Each new row is followed by its nearest point in the smallest flat space through zero that holds the last named rows.
(in the rows, 128 means zero)

z_462 (4 x 13):
[[129 160 122  94 193 165  85 169 112 132 164 114 131]
 [146 158 172 119 114 100  73 150 112 113 130 104  74]
 [111 166  79  88 120 137 164 187 115  98 181 159 110]
 [115 213 122 109 177 130 105 158 171 117 153  48 138]]
New rows:
[132 115 131  62 133 125 127 158 133 114 101 127 126] => [129 135 126 118 131 131 122 142 119 124 139 133 119]
[134  87 133 139 149 150 200 123  79 132 137 152  76] => [130  94 115 124 113 138 145 131 100 129 133 178 124]
[111 133 154 125 130 126 121 136 186 127 175 118 119] => [124 154 127 125 133 122 126 136 143 122 133 105 127]

z_94, 4 rows:
[[122 150 130 212 126  84 101  77 105 153 105 137 124]
 [138 112 135 176 175 146 145 145  65 173 117 145 141]
 [ 99 157 109 159 137 110  71  63  89 122 141 126 133]
 [134 162 171 186 124 179  89  75 124 163 204 141  49]]
New rows:
[211 157 137  77  98 123 110 119 178 110 140 124  95] => [135 137 142  99  89 133 129 128 189 108 148 120  96]
[140 132 111  85 128  95 142 150 121 154 127 134 191] => [124 113 109 103 138 114 143 151 119 116 101 124 162]
[123  53  95  95 121 107 140 168 122  99 154 150 114] => [129 113 120  86 132 138 145 158 134 114 124 123 144]
[130 115 164 121 111  98 137 169 100 138  86 125 149] => [137 112 125 135 133 109 154 153 126 135  93 131 149]

z_17, 4 rows:
[[117 169  62 148 156 169 125 149 172 129 201 148 108]
 [ 77 199 123 148 121 176 141  80  64 149  88 166 172]
 [160 136 175 149 161 151  83 128 149 155 101 100 129]
 [122 162  96 156 162 120  66  75  79 127 138 130 121]]
New rows:
[143 143 200  97 134 172  98 114 137 157 109 154 152] => [137 144 176 140 137 162 120 128 135 156  86 118 148]
[181 138 152 101 158 118 121 149 108 138 105 102  98] => [152 111 156 130 139 118 104 129 136 133 113 106 122]
[161 107 117 117 110 106 107 178  98 101 143 124 123] => [139  99 121 117 123  96 125 133 130 112 141 119 113]

z_248 (4 x 13):
[[135 130 140 100 133  98 149  64 132  74 115 115 136]
 [110  78 197  94 124 129 133 112 105 162 102  99 192]
 [187  72 113  93 158  96 143  99 159 137 159 130 109]
 [126  86 142  55 134 133 175 123 116  74 150 117 113]]
New rows:
[176 135 110 169 100 161 124  93  79 101 106 156 134] => [125 156 120 147 124 121 121 113 131 114 118 131 126]
[141 136 156  96  94 161 143 133  96 173 171 126 106] => [121 103 136 111 127 147 135 161 118 143 141 127 126]
[145 160 101 177 118 125 117 110 147 145 102 175 158] => [137 164 112 177 127 113  99 112 143 148 112 136 133]

z_306, 4 rows:
[[110 144 136  96  49 109 128 106 222 112 115 122 185]
 [120 162 103 172  99 138 139 112 128  99 112 152 125]
 [156 139  87 140 128 152 160 118 149  96 115 131 102]
 [166  59 151 101 121 152 217 164 150 135  89 150 117]]
New rows:
[141  81 139 137 138 137 115 140 162 114 147 137  99] => [143 112 127 113 139 134 141 134 135 130 127 121 120]
[137  91 133 133  96 161 189 144 100  69 100 155  96] => [149 106 123 153 115 155 195 144 122 114  92 164 108]
[109 138 111 156 162 125 156 165 126 101 116 109 112] => [139 130 113 143 141 140 140 129 114 119 124 134 108]
[201 120 161 117 134 139 133 117 147  94 163 140 151] => [144 117 123 107 131 133 141 129 151 125 127 118 124]
[156 132 107 137 118 114 143  85 180  71 130 117  90] => [152 149  83 125 119 144 143 107 174  93 123 117 115]

z_750, 4 rows:
[[ 93  63 152 184 124 107 122 117 131 132 111 137 149]
 [133 108 150 119  95 136 130 123 135 102  70 108 186]
 [ 79 151  78  83 134 104 124 117 148 130 123 113 135]
 [142  72 122  89 141  86  94 156 174 144  55 134  80]]
New rows:
[127 147 150 115 134 130 180  74 158 130 162 160 165] => [114 149 125 137 121 140 140 115 114 120 150 122 152]
[108 128 134  77 134 134 125 165 124 122 108 138 173] => [125 135 120 100 116 127 127 126 138 117 100 114 150]
[136 126 108  89  84 144 118  83 132 121 114 134 147] => [126 142 121 102 114 133 131 124 133 115 107 113 154]

z_95 (4 x 13):
[[168 129 132  97 136 104 171 170 117 110 113 158 126]
 [117 125 114 122 141  63 151 122 136 141 192 137 115]
 [157 140 130 134 128 128 194  96 131 116 108 125  87]
 [ 91  51 114 106 153  56 155 106  65 130 156 195  77]]
New rows:
[162 161 117 146 170 158 102 164 160 135 110 140  93] => [148 148 134 127 123 146 130 144 140 122 112 118 141]
[100 147 135 163 159 148 173 126  90 141 156 132 122] => [123 124 125 134 130 120 143 106 127 130 136 127 110]
[147 131 133 134 177 169 144 147 133  84  90 155 101] => [154 126 137 119 126 151 151 136 114 110  81 140 119]
[ 84  78 154 159 171 100  85 138 173 103 101 138 150] => [101 107 126 127 129 131  88 134 115 135 134 136 142]
[158  84  96 166 123 154  93 117  82  99 122 162  80] => [111  91 130 129 130 144 122 108  92 122  96 149 107]

z_640, 4 rows:
[[145 202 189 178 173 103 192  78 141  92 157 127 106]
 [192 178 172 169 100 129 197 117  69 120  74 123  87]
 [ 94 185 169 190  84 126 139 132 107 101 138 130 137]
 [198 183 108 176 143  87 118 127  95  82  97 142  64]]
New rows:
[132 114 119 133 151 146  91 180  53 137  68 123 106] => [158 116  98 126  95 131 105 156  91 132  85 132 109]
[107 148 106  86 120 186 119 114 169  95 153 169 149] => [ 98 117 124 119 137 130 113 127 151 130 153 128 147]
[ 95 108  87  89 177 128 128 139 133 114 129 149 153] => [118 101 105 101 153 126 105 127 155 135 145 129 137]
[103  75 147 118 149 113 184 154 156 187  93 155  60] => [151 102 134  95 141 142 159 117 129 154 113 120 127]

z_30 (4 x 13):
[[198  97 142 132 109 134 136 102 133 135 105 163  95]
 [162  85  85 157 135 202 121  94  59 151 123 158 134]
 [202  73  73 167 103 164 124 122  95 175  85 153 105]
 [142  98 114 105 143 120  92  92  64  99 133 182 149]]
New rows:
[ 81 111 113 174  97 147 172  98 145 156 146  74 132] => [107 143 120 156 129 172 152 143 142 155 134  90 127]
[133 132 127 136 142  40 132 131 146 136 124 124 172] => [118 134 123 110 121  69 110 151 142 117 118 127 132]
[139 176 105 157 115 125 126 147 144 115 111  56 129] => [109 144 115 144 120 124 138 162 155 150 121  91 125]
[170 159 101 140  99 129 121 171 102 108 138 128 100] => [141 118 111 135 118 120 124 138 128 140 113 128 123]
[170  95 141 147 123  67 181 135 145 124 117 162 132] => [169 115 140 120 109  94 127 127 149 126 106 146 105]

z_836:
[[141  97  49 102 143 135 168 215 142 159 134  93  96]
 [171 120  92 121 171 158 131 170  79 106 130  73  62]
 [144 129  51 135 173 183 195 161 171 218 125  65 102]
 [155 122 143 158 189 198 145 117 156 131 148  80 120]]
New rows:
[129  83 150 134 166 124 162  79 168 140 149 173 115] => [121 122 150 142 136 145 134 114 165 134 140 131 154]
[168 148 100 149  83 116 107 107 102  90  99  80 107] => [141 147 122 125 129 122 114 117  78 116 113 119  96]
[151 144 134 157 148 148  85 160 133 133 121 141 163] => [131 122 141 134 137 138 126 125 137 118 136 126 134]
[163 131  84 107 118 171  88  83 108 107 173 138 136] => [138 133 139 133 138 136 118 118 110 112 128 120 117]
[119 140  83 171 135 116 154 108 135  82  85 144  83] => [133 140 117 126 128 126 126 123 105 133 117 121 111]

z_603, 4 rows:
[[100 146  85 128 134  96 164  80 118 122 111  57 120]
 [125  99  73 167  90 148 105  98 140  99 106 113 104]
 [109 129 120 100 172 115 151 136 119 120 125 152 152]
 [131 110 114 169 115 159 152 186 193 120 130  90 150]]
New rows:
[104 175 149 130 146 116 124 141 132 132 150 130 178] => [126 142 150 111 151 118 149 148 129 141 138 126 145]
[ 73 138 138 160 126 160 152  71 122 166 160 129 140] => [125 137 126 126 126 118 133 112 120 132 126 110 122]
[152 105 125 126  99 113  54 140 130 146 131 113 129] => [147 123 141 144  96 142  99 124 128 133 132 134 109]
[106  73 140 160 131 133  96 123 110 145 188 157 160] => [137 115 136 128 125 142 108 140 128 124 131 164 128]

z_287, 4 rows:
[[ 99 103 111  88 147 124 120 152 145 127 127 126 169]
 [ 96 140 103 140 116 157 180 115 141 137  71 191 117]
 [ 72 128 191 148 116 141 109 164 171 148 145 144 107]
 [109 154 140  85 168  89 145 122 100 145 149 121 146]]
New rows:
[171 127  97 149  94 117 116  95 129 158 121 131 141] => [163 125 106 143 116 135 129 111 116 115 118 122 121]
[ 89 136 141 137  86 172 115 168 146 114 109 125  79] => [106 118 151 161 101 157 117 146 164 131 119 147 106]
[151 114 111  81  95  96 156 113 163 102 174 151 125] => [134 123 115 116 134 124 128 127 123 124 127 122 140]
[108 176 106 117 130  86  91 168 136 128  89 128 110] => [113 130 133 119 135 124 132 133 131 133 129 133 133]
[106 146  87  89 101 122 131 100 136  81 116 113 119] => [136 122 100 117 132 130 138 121 122 122 113 132 141]

z_402:
[[103 154 115 128 132 116 147 192 126 151 131 131 139]
 [171 111  78  89 166 104 167  78 146 110 146 153 148]
 [149  68  93 106  96 164 132 112 169 125 103 101  87]
 [128 134 147 143 162 143 124 130  80 151  77 173 113]]
New rows:
[115 133  99 113  76 147 111 137 178 130 117  94  96] => [121 101 112 121  84 148 124 149 165 128 128  87 106]
[126 149 151 153 135 122 153 103 101 108 108 151 162] => [131 146 148 138 152 117 122 109 101 125 129 152 142]
[126 126 119 157 145 145 140 105 129  67 108 100 150] => [137 122 134 128 126 127 121 101 131 116 136 125 130]
[189 104 133 100 130  93 130 168 180 120  80 134 145] => [138 112  96 109 131 131 149 135 144 133 121 130 122]

z_313, 4 rows:
[[125 128  78 127 159 103 124 145 122 131 177 150  92]
 [155  85 111 108 156 125 110  92 142 144 148 131 122]
 [118 152 128 194 138 142 122 161  35 166 110  96 132]
 [150 114 106 131 133 143 135 103  82 182 161 165  82]]
New rows:
[ 83 103 173 115 120 162 138  82  90 145 125  80 174] => [142 114 164 139 118 153 121 105 111 146  89 100 158]
[ 83 145 147 101 175 130 139  83  80 109 150 176 141] => [130 129 121 125 125 130 134 125 121 137 140 144 112]
[154 140 166 106 118  90 119 140 160 174 168 120 162] => [133 118 131 116 129 127 125 118 145 122 127 128 133]
[119 160 121 111 146 109 138 142 163 162 122 168 112] => [122 138 117 116 121 121 140 134 140 121 146 153 108]
[160 170  93 175  84 131 152 112  98 117 117 116 139] => [119 149 138 148 113 139 138 142  98 138 117 128 125]
[165 139 172  85  94 106  81  99 109 152  90 161  82] => [145 118 148 113 102 152 142  94 126 151 122 151 117]
